There are 11 hidden switches. A switch that is on adds its own fixed numbers to the row, and there is some noise. The rows also spread widely along 17 directions, which tell nothing about the answers.
Known rows, each followed by its switches (1 for on, 0 for off):
[  1 -14  24  -8 -39   0   0  -7 -18  33  19  14  29 -31   4   9   3 -31
  16  10  -6  -7 -11  25  13   4  -6  15  13 -26 -40 -28  -6]	0 1 0 0 1 1 1 0 1 0 0
[-29  48 -52  -8  31  10   4  -4 -51  36   1  -3   3 -21   8  18  34 -13
   8   1 -45  25  13  13  10  -2  31  25  23 -20  -6   8 -40]	1 1 0 1 0 0 1 0 1 1 0
[-31  14 -11 -14 -18 -12  11 -19 -19   5 -20   6   6 -24  23  -1 -24   5
 -24  26   4  17 -37  18   7  -7  39 -17  15  -7 -21 -15  -6]	0 1 0 1 1 1 1 0 0 0 0
[  2   4   4 -20  15   4   3  11  13  -3  -9  -7   3 -53  15   5  -3  17
  13  -5 -11 -21  -1  13 -24 -20  -4  12  23   7   7  33   8]	1 1 1 1 0 1 0 0 0 0 0
[ 15  -3   0 -21 -23   9  29  -1 -32  23   9  -8   3 -33   4   5  -6   7
  -6  -8 -41 -23 -26  51 -33 -19 -15  33  35 -30 -23 -39 -15]	0 0 1 0 0 1 0 1 0 0 0
[ -5   4 -11  -2   8   0  -9  -3 -19  16   8  -8  20 -21 -12  13 -10  -3
   0   5  -4  -1 -19   0  -8 -12  15   1  19   8  -3  -8  -6]	1 1 0 1 0 1 0 0 1 1 0
[-13  38  -3 -17  19  22  -9   1   2  16 -16 -21 -18  -4  11   6 -30  33
  21 -21 -17  -3   9  -8 -27 -11  20  -6  15   1  14  16  -9]	0 1 0 0 0 0 0 0 0 0 0
[ 10  10  -5 -14  -5 -12  23   5  -5  27 -26  13 -16   7   1  19  11  -7
  14  23 -26  -2  -9  21 -17 -18   5 -13 -17  -8  -5 -47 -15]	0 1 0 1 0 1 1 1 0 0 0
[-14 -22  -6   1  23  -1  -5  16 -21  33 -25  -2  20 -41  15  23 -17   3
  -4  36   6   5  18  45 -20 -23 -13 -19  -8  10  -1  10  12]	0 1 0 0 1 1 0 1 1 0 0
[  6  12   4   0  18  22 -17  -9 -45 -11   2 -13  17 -13  -8   0  -5   4
  18   2 -21 -30  27  43 -55 -28  -1  -9   6 -12  18   3 -13]	0 0 1 1 1 0 1 0 1 1 0
[ 16  11  11 -12 -19 -13  -3  12  30  42  -2   2  12 -12 -11 -12  58  10
   2  13 -30   3 -37  35 -20   9  13  22 -12 -18  12 -14 -56]	1 0 1 1 1 1 0 0 0 0 0
[-23  10  22 -25  -2  -4 -34  13  12 -26   7 -20   5 -38  16  13   4  27
 -25  34  38 -24   9  16 -45   0  -4  -3  11  28 -11  10  16]	0 1 1 1 0 1 1 1 1 0 0
[-25  14 -10 -16  -1   9 -20  10 -12 -11   5 -10  10 -21  -3  29  33  -9
  -8   2 -11 -14   1  19 -35 -17 -24   0  24   2 -30  -8 -16]	0 1 0 0 0 1 0 0 1 1 0
[  3 -22  30   1 -21  -7  10  -3  24  40 -25  19   7 -23  21  -2   6   4
  30  36 -13  -4  -4  54  -3  -7  -7 -14 -37 -14 -13  -9  -2]	0 1 0 0 0 0 0 0 0 1 0
[-23  12   3   2   1   3 -17  12  -5 -10  -1  -5  15 -13  -1  11  21  -9
   3   9   0  -2  13  18  -5   8  -9   3   5   5 -14  25   6]	0 1 0 0 1 0 0 0 1 0 0
[-14  21  17 -19 -49   5 -16  -9 -18   7  -7   2  19 -28 -12 -14 -14 -12
   8  -9  -8  15  -3  -1   3 -10   7  -3  28 -36   6   4 -22]	0 1 1 1 1 0 0 0 0 1 0
[-13  10 -20 -11  12 -10   4   1 -13  12  -8   7   1 -23  11  22  16 -10
  -1  28  -8   6  -5  20 -11 -17   7  -3  -4  -1 -11 -12 -12]	0 1 0 0 0 1 1 0 1 1 0
[-38  27  -3 -19  17  15 -16 -17 -39 -32 -11  -7   2  -6  16   0 -71  -5
   3  13  23 -10  12  -6 -16  -3  17 -30   5  26 -10   5  35]	0 1 0 1 0 1 0 1 0 1 0
[  0  21  11 -13  -2  20  -5   6  -5   1   6  -4  14 -17  -4   8 -16  -4
  12 -12 -36 -15  -7  18 -23  -9 -34  13 -11  -9 -23 -15  15]	0 1 0 1 0 0 0 1 0 0 0
[-16   6  -7   1  11  -5 -41  -4  24  38   8  -1  52 -39  -2  -3 -15  -2
 -15  21  18  37 -34  -8  18   8  23   1 -22  -3  12  35 -13]	0 1 0 1 0 1 1 0 0 0 0
[  4  10  24 -12 -24   3   1  35   1  11 -23  -5  16  -5 -18 -12  -6   7
  16  -6 -23  -6  -1  29 -23  -3 -37  -8 -19   4   9   6   2]	1 1 0 0 0 0 0 0 0 1 0
[ 22  18 -14   3  14 -20  25  18 -16   7   7  13  -5  -6  -7   9  -2 -21
   7  27 -13  12 -10  13  16  11  -8  37 -27  -1  -1 -22  41]	0 1 0 0 0 1 1 1 0 1 0
[  0  22  -3 -26  41  35 -43 -15  10  14  30 -11  17  -8  -4  16  -8  -6
  17   7 -26 -26   0  11 -59  -6 -23  20 -39   5  -6 -15 -24]	0 1 1 0 0 0 0 1 1 0 0
[ 34  -1  24  43   8  15 -35  -7   3  72  43   2  70  13 -47   9  27 -38
  44 -14 -49  -4 -30  26  -2   2 -11   0 -46 -25 -14 -33 -26]	0 0 0 0 0 1 1 0 1 1 0
[-15  -4 -15 -28  20  23 -35 -20   8  22  20 -27  20  -1   1  14 -38  10
 -15  26  23 -17 -39  -1 -37   2  24   2  15  26 -24  -2 -25]	0 0 0 1 0 1 1 0 1 1 0
[-24  10  12  -4 -24 -21  27  35 -21  30 -34   3  26 -60  10   0  -8  10
  -5 -12  -3  30 -18   1  19 -28   8 -29  16   4  -3  13  -1]	0 1 0 1 0 1 0 1 1 1 0
[  7   7  25 -14 -49  -5 -13   3  17  12  -7   4  -5 -10  -1   5   8  -8
   4  32 -10  -3  -8  34 -15  -5 -11  10   3 -16 -17 -12   4]	0 0 0 0 0 1 1 0 1 1 1
[  0  26   3   2  63  -4  13  19 -33  40   2   6   8 -10  10  28   9  -4
  39   2  -9 -20  14  -2 -22 -18  12 -24 -21  36 -10 -25   3]	0 1 1 1 1 1 1 1 1 1 1
[-25  -3 -22 -26  19  -9 -24 -16  36   9  -6   5 -18 -15  33  25  -6  14
 -27  77  34  11 -10  14  -9  11   6  15 -33  10 -14  -4   0]	0 0 1 0 0 0 0 0 0 0 0
[ -6  10  18  26   9 -12  15   1 -45  -3   5   2  31 -25  -4  -7  -4  23
   4 -26  -4 -10 -27   5  -7 -19  30 -31   3  11   3 -16  -4]	1 0 0 0 1 0 0 0 1 0 0
[-20  22  -3 -21  19  16 -50 -36  18  -5  20   0   5 -10  13   6 -11 -17
  21  15  22  -8  -5 -23 -20   3  39  -6   7   1  -9  13 -20]	0 1 0 0 1 1 1 0 0 1 0
[  4  12  -3  -2   2  -8   0 -21 -21   1  33  11  -3 -23  12  17  16 -13
  10  17   4 -12 -10   5   1   2  24  25  14 -18 -22 -37   1]	0 1 0 0 0 1 1 0 0 1 0
[ -4  19   6  11  -1  -9  -2  -1   0  -5  -9   3  -5  -1  -2  13 -13   1
   6  19 -10   2 -10  17  -5  -7   0 -12 -17   0  -8 -24  37]	0 1 0 0 0 1 0 0 0 1 0

New rows, each followed by its switches (1 for on, 0 for off):
[ 11  38  -2  -9  37   2 -15  14   5   6  25  -4   8 -12  -8   5   9   7
  10  -2 -13  -4 -18 -18 -28  -1   2  21 -35  19   8  -8  -8]	1 0 0 0 0 0 1 1 1 1 0
[-23  -1 -11 -10  -1  -5   8  15  -6  26 -18   3  12 -20  12  20  -3   4
 -10  21   1  14  -9  16  11  -1 -10  -2  -3   2 -19  -3   1]	0 1 0 1 0 0 0 0 0 0 0
[ 12  -8   9  25  37  11 -47 -11  10  32  28 -11  30 -60   5  25 -35  23
  18  -3  17   4  12 -16  -6 -27  15  -3   6 -15  23  29  25]	0 1 0 0 0 0 1 0 0 0 0
[-24  47 -21 -15  -5   8  -7   8  -3  14   5 -22   2  -4  -4 -13   4  20
 -17  -9 -20  21 -33   1   1  25  24  35  24  -1  -5  21 -22]	1 0 0 0 0 0 0 0 0 1 0
[ -8  -2  -7 -23   7   1  -7  -9  -1 -14  -8   2  -3   3   9   7 -11  -8
   3  38  21 -19   1  16 -18  10  11  -1  -5  14  -4   3   1]	0 1 0 1 0 1 1 0 0 0 0
[  0   2  -4  -6  -2 -18  30  29 -45  -2 -28   7   3   4 -13   7 -10  -8
  -8  21  -1   1  -5  28 -18 -15 -19 -19 -25  18   5 -34   7]	0 0 0 0 0 1 0 1 1 1 0
[  9   7   8   0 -28 -16  43  31 -29   7 -11  -3  19  45 -36 -13   1 -10
   4 -18   2  -9 -41  -1  18  28  11  -7  11  22 -10 -20  -9]	0 0 0 1 0 1 1 0 0 0 0
[ 37 -15  35  22   5  -6 -10   3  10  21  32   0  19 -34  -5   6   1   1
  29   1  10 -18  -7   1  -7  -5  17  18   5  -5   5   4  20]	0 0 0 0 1 1 1 1 1 0 0
[-23  33   1  -1  13  -5 -12   9 -16  49  12   3  25 -55  19  17 -34  -9
   8   6   4  41  -2 -30  39  -3  20   4  -7  -1 -14   2  27]	0 1 0 1 0 1 1 1 1 1 0
[-11  22  19   1  48  18 -37 -12  18  62  25 -12  37 -49  28   8  -2  22
  27  10 -28 -13  -9  29 -29  -6  17  -2 -33  10 -16   3  -8]	1 1 1 1 0 1 1 0 1 1 0
[  3  34   5 -19  22 -12  -2  40   4  41   8  -8  23 -21  -7   0  21  17
   0  -4  -3  12 -20 -12 -14   9   9  14 -23  19  18  -4 -29]	0 1 1 1 1 1 1 0 1 0 0
[-15  26  -4 -13  20   8  -2   4  -3  -6 -10   1  18 -22   7 -10  -8  -3
  13   3 -14  -3  -7  19 -12  -5  -4   1 -12  11   0  44   5]	0 1 1 0 0 0 1 0 0 1 1
[ -8  -4  12   6  -6  -1 -23 -28  23  -2   7   6  23   0  -3   3  26 -11
  13  11   5 -22 -34   8  -9   2  35 -24   7   4 -20   4 -26]	1 0 0 1 0 1 1 0 0 0 0
[ -4  26 -16 -23  17  -4  -1   1  -5  18   5   2  -6 -24  12  19 -12   0
  -5  21 -13   5 -17  -1 -17  -9   7  17 -12   8  -9 -27   2]	1 1 0 0 0 1 1 1 1 0 0
[  3  -2  -7 -14  -6  11  39 -13 -42  15 -19   6 -27   1  11  20  21   6
  28  -6 -35 -36   8  41 -36 -33  15  -5  41 -16 -16 -28 -43]	0 0 0 0 0 0 0 0 1 0 1
[ -1   4  -7 -23 -26   7 -15  -5 -10   9 -23  -6  -3   1 -16  12 -11 -15
   2  17  -9  -3  10  23 -31 -19  -5 -14  21 -20  11  -7 -19]	0 1 1 0 0 1 1 1 0 0 0
[ 22  30   1  -7  37   7  14   8   0  11   5  -4  -9 -14   5  -4 -16  10
  37 -10 -26  -8  -5  -6 -14  -4  19  30 -14   8  20   9   9]	0 0 0 1 0 1 0 0 1 1 0
[-11  22 -12   6   3 -14  12  11 -24  12  -5   1 -15 -17  12  23 -18  -2
  -9  33   3  24   2   4  20  -2   8  15   2   0 -21 -14  43]	0 0 0 0 1 0 1 1 1 1 0
[-26   9   7 -41 -26  18 -15  -8  -3  -8 -33 -12   0  14  -3  -2 -35   3
  -9  29  -6 -16  -1  34 -46  -6 -14 -24 -11  13  -8 -12 -16]	0 1 1 1 0 0 0 1 1 0 0
[ -3   7  13  -7  -9  17  -6 -18 -26   0   6  -1  17   3 -11   6 -22 -18
  22  -8 -19 -25  -7  12 -18  -9   3 -11   6  -4 -17 -29  -5]	0 1 0 1 0 1 0 0 1 0 0
[ -3  12 -35 -39  43  13 -14  -5  16  -1   3  -5  -3  11   5  16 -11  -8
  -5  37   1 -13 -19   6 -34  11  -2  26 -24  21  -4  -1 -13]	0 1 0 1 0 1 1 0 0 0 0
[ -5   8   3 -26  -3   7  17   5 -13   5 -33  -1 -20  -7  18  13   4   6
  21  10 -30 -30  13  41 -46 -28  -3 -18   7   4  -8 -13 -18]	1 0 0 0 0 1 1 0 1 0 0
[ -8  11  11  -9  -3   2  20  29 -45  38 -27   6   8 -10   4   2  -2 -27
  46   1 -18  -4  45  28   5   2  -5 -14  -1   8   0   7   2]	1 1 0 0 0 1 1 1 1 1 0
[-10  23  -7 -27   2  22 -12 -10   1  51  -9  -1  -9   0   7  15   7 -16
  39   1 -37  -4   7   9 -19  -9  11   3   7 -13 -12 -11 -47]	1 0 0 0 0 1 0 0 1 1 0
[-20  27 -15 -11 -18 -16 -34   0  -7 -35  -4  -8  12   3 -28  -4  13   5
 -41  21  33  20 -17 -10 -18   4  20 -12   8  -1  29   8 -25]	0 1 1 0 1 0 1 0 0 0 0
[ -1  27   8 -14   8   4 -13   2  -3   9   3  -6  -4  -8  -6  13  -5  -1
  17   0 -13 -16  -7  -5 -29 -11   5  -7  11   9  -9 -26   3]	1 1 1 1 1 1 0 1 0 1 0
[  0  -6   2   8  -9 -15 -15 -13 -10  31 -21   6  25 -14 -11  -7 -17  10
 -11  33   4  22 -23  33 -17 -23  19 -36 -32 -16  35 -18 -25]	0 0 1 0 0 1 0 0 0 1 0
[-21   9  -1   3  -6  -7  24   4 -49  10   2  -2   5 -33  22  18 -35  17
 -12  -4  12   6  -7   1  22  -8  11  -3  31  -5 -30 -16  29]	0 0 0 0 0 0 1 0 0 0 0
[ -5  29 -15 -43  13   0   1  19  -6  52   2   6   7 -12   9  12  -4   1
  -8  34 -22   7 -26  15 -19   7 -22  26 -33  11 -20 -37 -20]	1 1 1 1 1 0 1 0 0 1 1
[  0   4 -11  10  24 -11  -3  -3 -25  12  -5   3  23 -15  -7  -3   4 -10
   4  17   7   6  -2  20  -7  -3  29 -12  -5   1  23  12  -9]	0 1 1 0 1 1 1 1 0 0 0
[-24  25  -5  -2  -7  12 -25   5 -40   6 -11 -21  30   2 -20  -9 -26   1
 -12   5 -13   2  -4  35 -23   3   3 -15  13  15   6  16   0]	1 1 0 0 0 1 0 0 1 1 1
[  0  -8 -14 -13  16   0  13   0 -13 -19   0  -2 -12 -19  14  23   7   5
  -6  22   0 -30  -4  35 -31  -9  -9  17  17   5 -17 -11  14]	0 1 0 0 0 1 0 0 0 0 0
[  6  16 -25 -28   4  13 -21   1 -12   7  -5  -4 -18 -16  -1  29  12 -15
   9  28 -25  -9  29  26 -34 -15 -17  25  21 -23   5 -10  -5]	1 1 0 1 0 1 1 0 0 1 0
[-18  31 -17 -24 -12  15 -22 -24 -29  23  -1 -16  -2 -32   6   5 -25  21
 -16   6 -19  11 -15  19 -38 -29  31   2  40 -24   8 -13 -35]	0 1 0 0 0 1 0 0 1 1 1
[-10  21  -1 -23  -5  -7  -3  33   0   5 -27   7   4   4  -7   1 -27 -18
  -5  21   9  20  -4  -4   2  10 -25   3 -24  20   3  14  22]	0 0 0 0 1 1 0 1 0 0 1
[  6  -6 -43 -23   6   1  -5   0  19 -30  -1 -18 -23   4 -13  26   5   8
 -29  37  15 -11 -21   3 -23   2   5  40  42   8  -3  19   5]	0 1 0 1 0 0 1 0 0 0 0
[-15  27  -9   5  31  -2 -14 -11  -3  -7  17   3   5  -9  12  15   4  -2
  -5  26  -5  -2 -14  13  -3  14  13  15 -18   6 -21 -15  24]	0 1 0 1 1 1 0 0 0 0 0
[ 18   6  15   3  25  -8  13  11  17  -8   5   9  -6 -11  11  -8  35  -2
  41  13  -1 -25   9  22  -5  21  16  27 -14  15   7  27  12]	0 1 0 1 0 1 0 0 0 1 0
[ 29 -15 -11  13  19  -2 -17 -27   4  31  27   2  29 -39 -11   8  16  -7
   6  24 -23 -10 -35  38 -27 -22  18  17  -1 -20   7 -13 -18]	1 1 1 0 0 1 1 1 0 1 0
[ -7   9  22  -4   3   6  -2   6 -14  10  18  -2  27 -28   3   4  -6 -12
  23 -12   1 -16  -7  -4  -1   2   4   3  10  14 -26   0   9]	0 1 0 1 0 1 0 1 1 1 0
[ -2  13  -8 -21   1  14 -54   1  32  19 -12 -37   6  22 -32   5 -24  11
 -10  31  15   4  -3   1 -41   8  20  -5   7  19  32  30 -19]	0 1 1 1 0 1 1 1 1 0 0
[ 18 -16  26 -38 -22  -7  -2  25   9  23   6  13   4  -5  -7  -1   6 -21
  27  16  28 -26  -4  -6 -13  19 -17  20   6  21  -6  -7 -15]	1 1 0 0 1 1 0 0 0 1 1
[-22   0  30 -11 -26  -5 -14 -21  -9   0 -15  21  20 -20  22 -16 -39  -7
  10  45  22   4   6  27   9   7  11 -28 -41  -4  -8  -4  16]	0 1 0 1 0 0 1 0 0 1 0
[-28  31 -15  -9  14   8 -27 -14  -5  -3 -17   3  13  -4  -6  -4  -9 -16
  14  12  -7  14   7  -5   1  -1  16 -18 -14   3  16  28 -12]	1 1 1 1 0 0 0 0 0 1 0
[  0  18  20  24  10  -9 -30  -7  -9  42   7  17  10 -21   5  31 -13 -15
  20  34  -5  18  15   8   5 -19  -2 -19 -45  -9  -7 -38  33]	0 0 0 0 0 1 0 1 1 1 1
[-14  23 -13 -26  -6  15 -14 -23   7 -19  -2   2  -2 -23   9   5 -27 -29
  10   2  -8   1 -22 -20  -3 -16  18   8  33 -13 -24  20   4]	0 0 0 1 1 1 1 1 0 1 0
[-27  22  14  -2  13   2 -44  -8  10  11   8  -2 -10 -16  27  26   6   6
   9  41  16  -3  26  19 -18   7   6  -8 -12   0 -22 -16  22]	0 1 0 0 1 1 0 0 0 1 0
[ -2  18  22  15   6  -5  -4 -18   3  24  33  18   9 -58  30  24  42  -5
  28  -3 -32  -8  -5  18   5 -15  12  20  -5 -31 -36 -34   2]	0 1 0 0 0 1 0 0 1 0 0
[  9   3  23  -6 -18   2  20   8 -10  14   9   0  -1  -2   0  -2 -12  -4
  28  -7  -5 -15 -14   2   7  11   4  20  11   3 -25 -13  10]	0 0 0 0 1 0 0 0 1 1 0
[-17   5 -18 -18  19   3  -5   5  -9  21 -11  -9  18 -14  -4  16 -15   0
  -6   9  -3   0 -17  -1 -12 -11   4  -8   6  20  -3   5 -16]	1 0 1 1 0 1 0 0 1 0 0
[-29  42 -12   6  37  10 -14  -3 -48  14  18 -16  14 -19  13  11 -19  12
  -2   1  -4   9   6   4  -1   7  27   6   4   9  -9  -5   9]	0 0 0 1 0 1 0 0 1 1 0
[-14  11  -1 -31 -22  13 -18 -17  19   7  -5  12  -2 -42  24   0 -18 -21
   8  25 -13  16  -7  12   0  -9  -9  27   0 -31 -22  18  -2]	0 0 0 0 1 0 0 1 0 1 0
[-34  25  -3 -16 -16  -5  -5 -11  -7  16 -17   7  -4 -12  15  18   0  -7
  -8  21 -12  14 -15  14  -8 -12  14 -21  -7  -5 -28 -36 -14]	0 1 0 0 0 1 0 1 1 0 0
[  2 -10 -32 -12  33  18   3 -37   5 -25  -2   3  -5  11   1  11  10  -6
   8  16 -25 -41 -34  31 -47 -17  10   3   1   7 -16  -3 -32]	1 0 0 0 0 0 0 0 0 0 0
[ -7  20   1 -39  -8   5 -46  -6  33  22  -2  -3   1  15 -14   6 -22 -13
   4  37  13   4 -11 -13 -26  10  -3  -7 -29  11   7 -19 -18]	1 1 1 0 0 1 1 0 0 1 0
[  0  10  11  12  -4  -3 -11  -5  22  34 -13  13  12 -22   4   9  -9  -7
  30  10 -14  16  -8   3  14 -17   8 -17 -14 -13  -5  17  12]	0 1 0 0 0 0 1 0 0 1 1
[  1  27  15 -11  10 -13 -17   6  11   5   8  -2  12 -21  -5   2 -12   8
   0  21   5  -1 -24 -10 -20  -4  12  -6 -29  25   5 -20  15]	1 1 1 1 0 1 1 1 1 1 0
[  4   3   0  -7  -4 -12 -10 -11  28   8   7  17  -7 -23  13  20  13  -3
   2  39   2  -2 -26   5  -2  -9   1  14 -10  -3 -25 -13  11]	1 0 0 0 0 0 1 0 0 1 1
[  6   2   9 -31 -11   5 -20  36   6  42   4 -13  28  11 -32   3  19 -16
   3  20  -4  -9   0  20 -24  30 -32  24 -20  22   3  -8 -30]	1 1 1 1 0 1 0 1 1 0 0
[  8  18  -5 -24  13  -2  -4   4 -16 -11  14   7  -1 -39   4   9   4  -3
   9   2   9  -8  -2 -20 -19 -19   9  25  17   3  13   6 -12]	0 0 0 1 0 1 0 0 1 1 1
[ -9   0  -5   1  -4  -4  -9 -18 -19 -15  10   7   1 -15   4   9   4  -9
   0  29   9 -10   1  21  -1   6   8  10   9  -5 -14 -10  12]	1 1 0 0 0 0 0 0 0 1 0
[-11  55  -3   3  -9   9  -2  16 -26   8 -17 -14  -1 -12   1   0  -3   3
  -2   0 -59  18  15  49 -16  -7 -10  12  -6 -24   0   4  21]	0 0 0 0 0 1 1 1 1 0 0
[ -8   2 -18 -27  24   2  -9   6  -5  44   8  -4  20   0  -4  21   4 -10
   1  22   7  -6 -26   3 -21   1   2  -2  -5  14 -19 -28 -34]	0 1 1 1 1 1 1 0 0 1 0
[  2  16  10 -26   7  17 -22 -20 -14   5  29   4  26 -41   8  -6 -25  -6
  10   2 -10 -13 -12  10 -33 -14  -7  14 -19 -16  -4 -16 -15]	0 1 1 0 0 0 1 1 0 1 0
[ 11   9   1  -2 -10  -7  -6 -17   1  11  -5  14  -5 -11  -2  -1  -6   4
   6  33  -8   5 -16  15  -4  -7  19   9 -10 -13  12 -13  -2]	1 0 0 1 0 0 0 0 0 1 1
[  9  22   5  21  13 -24 -14  11  11  34  -9  16  17 -26  -4  -3   4  10
   3  35  -4  42 -10  11  18   0  15   6 -47  -9  32   9  15]	0 1 0 1 1 0 0 0 0 1 1
[-21   8  12   7  27  -8 -48 -30  22  -3  22   4  30  -7   3  16   8   3
  -7  27  28 -14 -35  -4 -30  -7  27 -42 -33  17 -17 -29 -13]	0 1 1 0 1 1 1 0 0 0 0
[  8  -4   4 -14   4  -7 -25  25  -4  22  12  -6  16  -8 -10   3  21   2
 -12  39  18  -6  -1  31 -34  19 -16  20 -19  11   8 -13 -14]	1 0 0 0 1 1 0 1 0 1 0
[ -4  29  20 -17 -10   4  -2  17  13  17  -5  -7  -5  -8  14   8   2  17
   7  13 -22 -14 -13  30 -27  -1 -12   5  -4   6 -29 -12  11]	0 0 0 1 0 1 1 0 0 1 1
